The first 9 rows are patterns. Each new row is the sum of 3 different patterns, raised or lowered, with some noise. Before adding, each is slid sideways (what falls off one end comes back at the other) and multiplied by a number that may be negative. Names go in the order of the patterns.
Some rows, each with the names of its patterns after it:
[  8   1  -5   0   2   9 -13   3  19  -2  -9  25   1  -2   0 -23   4  -4
  -3   4   5   8 -15  -1 -22 -27 -29  -7   5  24 -17  21]  B
[ 11 -34   9  -7   1  -3  -2  -7  21   9   3   2  34  -5 -11  19  -6   4
   8   0  -5  -5  -2  11   8  18  -1  19 -26 -25 -12  18]  X
[  0   8   0  -2  -6   4  30  -4   3  -9  10   3 -22  -8   3   3   0  -4
  -6 -20  -2  14  -5  14   2  14   0  18   9   2 -10   5]  N
[  7 -18   2  18   9   6 -11 -24 -20  -4 -15   6  -2   3 -18  16 -14  -3
 -34   0  10  21   1 -22  34  10  12 -28 -28   0  -2  34]  J
[  4  -6 -25  29   1   8   1   5  -2  -5  12 -14  -9   5  -7  18 -20   1
 -16  13   6   2  -7   8  -2  13  -8  21   4   6  20  -1]  T
[  4   1   1   1   7   6 -18  -5  -4  -8 -11   7  19  -3 -34   1   6  -8
   3  -4  -1   2 -12   2  -3  -4  -7  33 -23   3   2 -10]  K
[ -4  -9 -13   1 -18  -6   2  -4 -11 -12  -3   0 -11   8   5   7   1  17
  -5 -12 -11 -10   3  13   2  13  29  16 -11  27   8   1]  V
[  4  -2  10  -1 -19 -29   2 -17 -12 -21  17  -8   0   8  -2  15   9   4
   2  -6   4   5 -21 -21   7   1   9  -8   8 -28  -1  15]  Q
[ -8   0 -25   0  -1 -15  -8  -2   6 -24  22 -17   8 -24  19  -6  -8 -18
 -15   3  11  -2  -5   6 -19  -4   5  -7  11  -7  -1 -23]  Y

New rows, each followed by the names of its patterns:
[-3 38  5 23 25 23 26 35 27  2 14 18 17 11 -3 17  9 23 30 13  5  9 32 21
 -1 10  6  4 10 12 -5 -6]  N K Q
[ -2  -9  24  -5   6  15   5 -15   3   1  17   9  15 -13  13 -24 -28 -17
  23  -4 -29   9   2   7  -5   2   5  27   6   5  19  40]  X N V
[ 78   8  22 -24  -8  18   1 -28  -5   8  23  23  18  29  41 -10  21   8
  41  -7  61  11  24  -1  -4 -10  26  49  13  28  26  36]  J V Q
[  1 -15  23  13  21  28  16 -17  -1  11  16   8  23  10   1   6 -29  -9
 -10  15  -3  28   1   4  46  10  13  -6  -3   5  24  57]  X J Q
[-8 31 40  3 15 25 -9 15 25 29  3  4 10 19 10  5 42 50 42  3  0 35 15 31
 24 38  9 36 38 26 -4 40]  X J V
[  4 -19 -21 -32 -31 -10  -4  12 -34   7 -17  24 -40  -8 -21 -11  -4  -6
 -15 -27  18  16  -2 -45 -13  -4 -18   7 -10 -29 -20  21]  N J Q
[  0 -16   5  -3 -22 -36   3 -19 -17 -44  24  -7  13  -1 -37  49  11  13
 -21 -25  -1  -5   6 -28 -16   0  11   5  -5 -37 -31   4]  J T Q
[ 12  16  36  60  28 -26  27  -1  -3  -7  17   9  31   1  48  21  20   6
  48   8  35  13 -11  41  19  26  32  26  46  17   0  19]  B N K
[ 31   7  22  12   6  19   4  22  16 -14  -2  24  18  17  32  20   6  18
  40  12   5  10  12  16   7  30  27  26 -16  49  23  17]  V Q Y
[ 23  15 -13  21   1 -14   7  39  -1  12  31   6   8  32 -13   9  16   2
  13  19 -14  10  -2  -9   6  -7  16   6  33 -26  -5  14]  B X K
[  2  -6  36 -13   3   4  16 -41 -15  -4   7   5  -4 -17  -9  -4   3 -21
 -15   1  -6 -26  12   8  11  -3   7  -6 -22  24  -7   3]  N J T
[ 27  -4   7  17  10  -5  14   7  38   0  15  -5  16  27  -2   6  -2  11
  16  15  27 -14  32  38  29 -17  39  14  15  15  10   7]  J V Y
[ 10   0  13  17   8   7  26 -13   4   0  23  -3  38  25  45   6  -1  20
  11  31  -5   8  12  25  11   4  10 -16  -5  30  25  -4]  X J V
[ 13   1   2   3 -16  10  16  34  11   7  13  -5  16  -4  18  -1   4  13
  28  20  12 -17  30  30  -6 -26  -3  53  28  -5  17 -27]  J T K
[ 3 21 18 15 48 11 11 17  3 -2  1 -1 25 34 12 18 35  6 29 25 16 27 15  7
 30 24 25  6 10 51  8  1]  J V Q
[ -7   2 -17 -18 -14 -10 -22 -25  -9  -1   5  -7  -3 -10 -26 -11  -8  25
 -14 -20 -13 -23 -11 -16 -23  -5 -16 -13  -9 -12 -36  13]  T K Q
[-6  2 13  5 -9 -1 24 41  3  8  0  6 54 38 24 11 -1  3 47 -1 -2 25 11 18
  4 24 -6 20  6 41 18 -9]  B J Q
[-19 -21   8  -6  23  -5  22 -27  11  27   1  -5 -11  12   8  -3   9 -12
   6  -5  33 -16   3  12   6  25  17   4  -3  17  18   6]  J Q Y
[-22  -8 -37   6 -11   0 -13 -17 -23 -13 -14 -12 -15  -8 -21  10  -9 -22
 -27 -19  -1  -1 -29  -6   6   5 -25  11 -10 -21  -5 -12]  N T V
[30 16 53 37 30 -9  1 75 14 44 26 39 24 39 24 12  8 29 -3 44 19 10 13 32
 46 22 26 23 32 26 -5 18]  X N T
[-28 -12  -6   1  12 -13 -25   3 -24 -24   0 -14 -38 -15 -12   7   4 -10
 -11   0  -5 -13 -19 -26  -6   0  24  15  -6  -9 -15   5]  B N K
[  4 -45  -9  -7  29   2 -23 -35 -11  -3 -39 -25   0  17  12  10 -10 -63
   4   7 -16 -33  -4 -40  10  -2  24 -31  14 -11   6   0]  J K Y
[ 24  -3   7  -7  -9 -13   7 -11   7  -4  14  14  22  -2 -21 -36   0   0
 -19 -37  37 -15   2  -6  15  -3  24   2  26  26   6   1]  B V Q
[ 50  26 -14  46   0   1   4  -6   0   4   3 -19  15  -1  -9 -13  -8  17
   1  26   2  39  11  38 -18 -12  -7  13  37  31  12  21]  J T V
[ 18 -15  24  26  19  12  32  31  16   2  -3 -19 -16  19   8  37  -1  39
  25  23  13  30  23  21   4  16  37   8  21  39  24   9]  B N Q
[ -1   0   1  21   6   2  -1  -4 -14   4  47  22  15   4  32  -3 -48  -9
  17   6 -23  -6 -14 -18  -3  16 -13  24  24  28  -4  40]  X N Q
[-10   8 -40   1 -12   1   5   8 -37 -34 -30 -25  -4 -18  12 -32   7 -15
 -28 -37 -20  29  16  -3 -18  18  -3  19 -36 -38 -24  13]  J T Y
[21 24 21 17 30 12 21 16  7 22  7 26 47  9 18 -6 17 22 36 26 10 28 35 13
 16 -1 39 18 52 -5 13 10]  N T K
[ 39  -6 -14  37  -1   8   6  19   5  17  17  30  34  45  17  43  -9  -6
   3  20  12  -9  23  14   8  21   6   5  48  23  20  25]  X N Q
[ 20 -36 -27 -29  29 -10 -36  -9 -30  -3  12 -19  -7 -15 -50   7  -4 -42
  16 -21 -18 -32 -17 -27 -46 -11 -26 -20 -23 -12 -16 -22]  T K Y
[ 32   9  26   3  -5  -1  28  36 -17   4  -7  -2  14  41   2  41  39  34
   3  49   8   5  24  -3  -2  12 -21  -2  16   1  19   7]  X N V
[-11  -8 -26 -44 -26 -29 -18 -43  -7 -25   5  -6 -46 -35 -49  22 -61 -27
 -53  -8   5 -12 -27 -59 -35 -11 -42 -40 -41 -36 -16  -2]  J T Y
[-12 -16 -11  -8 -15  -2 -25 -10  21 -18  -3   4  -5   8   2  20   1   4
  -7 -10   6 -16  26  10  12 -15  16  12   2  -9   9  -4]  X N T
[ -1 -30  -9 -21  -4 -29 -33 -29 -10 -11 -37 -23 -20 -34 -14 -21 -11 -13
 -18 -22 -15  -1 -18 -33 -17 -31 -20 -13 -33 -23 -14 -12]  X N T
[ 20   1  26 -29  19  13  40  22   3  40  19  22   1 -14  24  19  54  35
 -16  20  29   1  41   6   2   2  10   6  15  20   5  13]  J T K
[  6 -24  -8 -23  -7   2   5  -6 -10  -7 -25 -22 -12 -15 -21 -28  -2 -10
 -14   0  -7   3   7  12   1 -35  11  -3 -12 -28  -9   3]  N V Q
[ 14   6  -4  -5   6  -3 -11  26  12  -9  33  33   8 -10  28  -1  15  -1
   6 -31   5  -1   5  15 -15 -12 -22  -2 -10  -7  10  -5]  T V Y
[-17 -12 -23 -28 -24 -19   7 -60 -13 -38 -11   3 -22 -32  -6 -17  -3 -27
  11 -23   4  17 -13 -18 -24 -81  20 -37 -16 -15  -4 -23]  B T V
[ -5  20 -21   2 -32  20  17  28 -14 -29  -4  46 -11   5  -1  -5 -14  11
 -24 -10  -3  -3 -38  20 -10 -34   3  -2 -21  -2  10   4]  X T Y
[ 15  43  -2   0 -13   6   6  44  -5  -7  10   0  -8  14  31  49   0  25
   2  25  -4   6  11  -5   1 -18  -1   5 -12  25 -12  11]  N Q Y
[-13 -12  10  17   5   0  15  -4  16  36   5  31  13   8  26  31  27  12
   4  18   6  21   0   2   0  11  49   3  17  -6  17  15]  N T V
[-76 -18   4  14 -25 -34 -12   3 -13 -20 -20 -43 -34 -11 -28 -50  -1 -26
 -37  -4 -37 -34 -57 -22 -12  -8  -7 -41  11  -5   1 -54]  N J K
[ 14   4  -1  17  10 -29  43 -16   9 -12  15   4  -5   5 -26   9  11  -3
   2  -7  -3  -2  22  -4  33   0  18 -26  -2   0   6  27]  J T Y
[27  1 20 29 27 41  3  8 27 39 26 15 49 22 60 42 34 29  8  8 52 12  1 68
 39 11 53 18 34 16 -2  7]  B K V
[ -1  35  15  23   9  35  17  40 -10  11  28  25  -9  44   6  32   0 -15
   3  -3  21  -1  18  31  -6  24 -13 -12 -32   4  31  27]  B J T
[ 10  14   9 -15  31   2   6 -13 -15  12   8  56  -4 -33   9  34  14 -27
  -5 -22  -4   0  -1  25  31   6  11  28  21  -5 -45  12]  X J V
[ 22  -1   7  24  19  -1 -13  14  26  29   5  24   3  14  12  28   5  15
  18  -4 -13  23 -16   9  -4  41   3  26   8  -9  28  38]  X T Q
[-15 -67 -29 -27 -26 -16 -20 -17 -12 -31 -11 -29   0 -15  14 -44 -12 -15
 -27 -45   8   4  -2 -13 -11 -36 -23  -3 -22 -34 -19  -3]  N T K
[-20   4 -15  -9   2  -2 -25 -13  24 -18 -18  -2 -17  28 -28  17 -13 -11
  -8 -10  -6   0  21  42   8  25   0  -3   6 -18  -9 -17]  B T Q
[ -4 -22  22   2  -2 -25 -49  16 -23 -28 -28 -15 -13  22 -38 -15 -17 -17
 -44 -11   7 -50  15   7  12 -14 -16 -12   9 -41 -27 -29]  B X N
[-31 -18  -7 -24 -10 -30  -5 -35 -39 -27 -38 -28 -28 -10 -11 -55 -20 -17
 -19  -9 -16   1 -26   0  -4 -18 -12 -29  -2  -9  -9 -34]  N T V
[-20  30  -1  14 -18  -5   5 -10 -21 -16 -22 -12 -45 -20  18 -28  20   7
 -20 -13 -18  11 -28   1 -12 -44   2 -38   2   1  26   7]  X T Q
[  5 -13 -10  23  34  11 -12  -6  -7  -4  -8   6 -10  -2 -26  11  -8  -6
 -40 -12   9  36  -9 -15  30  19  14 -29 -34  -8  -8  25]  N J V
[ 7 26  8 11 19 22  9  4  5  7  9 38  4 34 16 36 31 31  0 27 11 17 32 21
 13 33  6 22 37  2 18 36]  B N K
[-14  37  46   6  18   6  11  17   8   9  56  40  19  31  56  -1  14  35
   7  20  18   4   3   6   6  23  33  30  30  51  -1 -12]  X K Q
[-22 -20 -17 -22 -16 -19   1 -57  -6 -34 -42  -6 -34 -19 -55  -8 -26 -26
 -18 -14 -25   5 -19  -8 -32   3  15 -33 -15 -26 -45  10]  X T K
[ 28  -3  44   4  23   9  23  27  14  31   4  16  25  24  14  28   6  26
   2  16  16  -2  15   2  13  37 -19  25  12   9   8  20]  N T Y
[ -9 -21 -28 -23   0   4  -4 -25 -19 -14  -6 -45   7 -15 -24 -28 -21 -32
 -18 -29 -11 -21  -5  -4 -13  -8 -11 -28 -35 -43  13 -20]  N J Q
[-20 -31 -16 -19 -15 -38   0 -32 -11 -80  -1 -26  -7 -10 -55  10 -12 -17
 -54 -49  -2 -29  24 -15 -21 -36 -10 -11   9 -38 -53 -30]  J K Y
[-34 -12 -22  -2 -20   2 -39  -7 -14 -36 -28  -6  -3 -26   7 -17 -29 -16
 -65  -7 -11  -6 -29 -23   4  -7 -15  -5  -8  -6 -44   2]  T V Y
[24 26 23 14 21 33 30 34 21 25 10 21 10 40 21 33 12 41  9  8 -7 30 38 21
 20 27 43 32  6 39  7 28]  B J T
[-17 -22 -13 -26 -14 -12   6  12 -28  -8 -14  -3 -24   2  -7 -19   0  -6
 -21 -16 -28  19  -5  12 -17   3 -36 -37 -23  22 -15 -35]  X T K
[ 13  -7   1  22   5  12  21  32  -5  -6   8  -4  -1 -17  16  14   0  18
   3  22  20  18   8  21  26  14 -13   5  24  10  20  12]  K V Q
[-36  -2 -13 -27  -8 -29 -16 -27 -12 -20 -57 -40 -32 -10   2 -22   2  -9
 -12  -6 -15  -9  -7 -23  -7  -7 -24 -34 -23   2 -18 -14]  B T Q
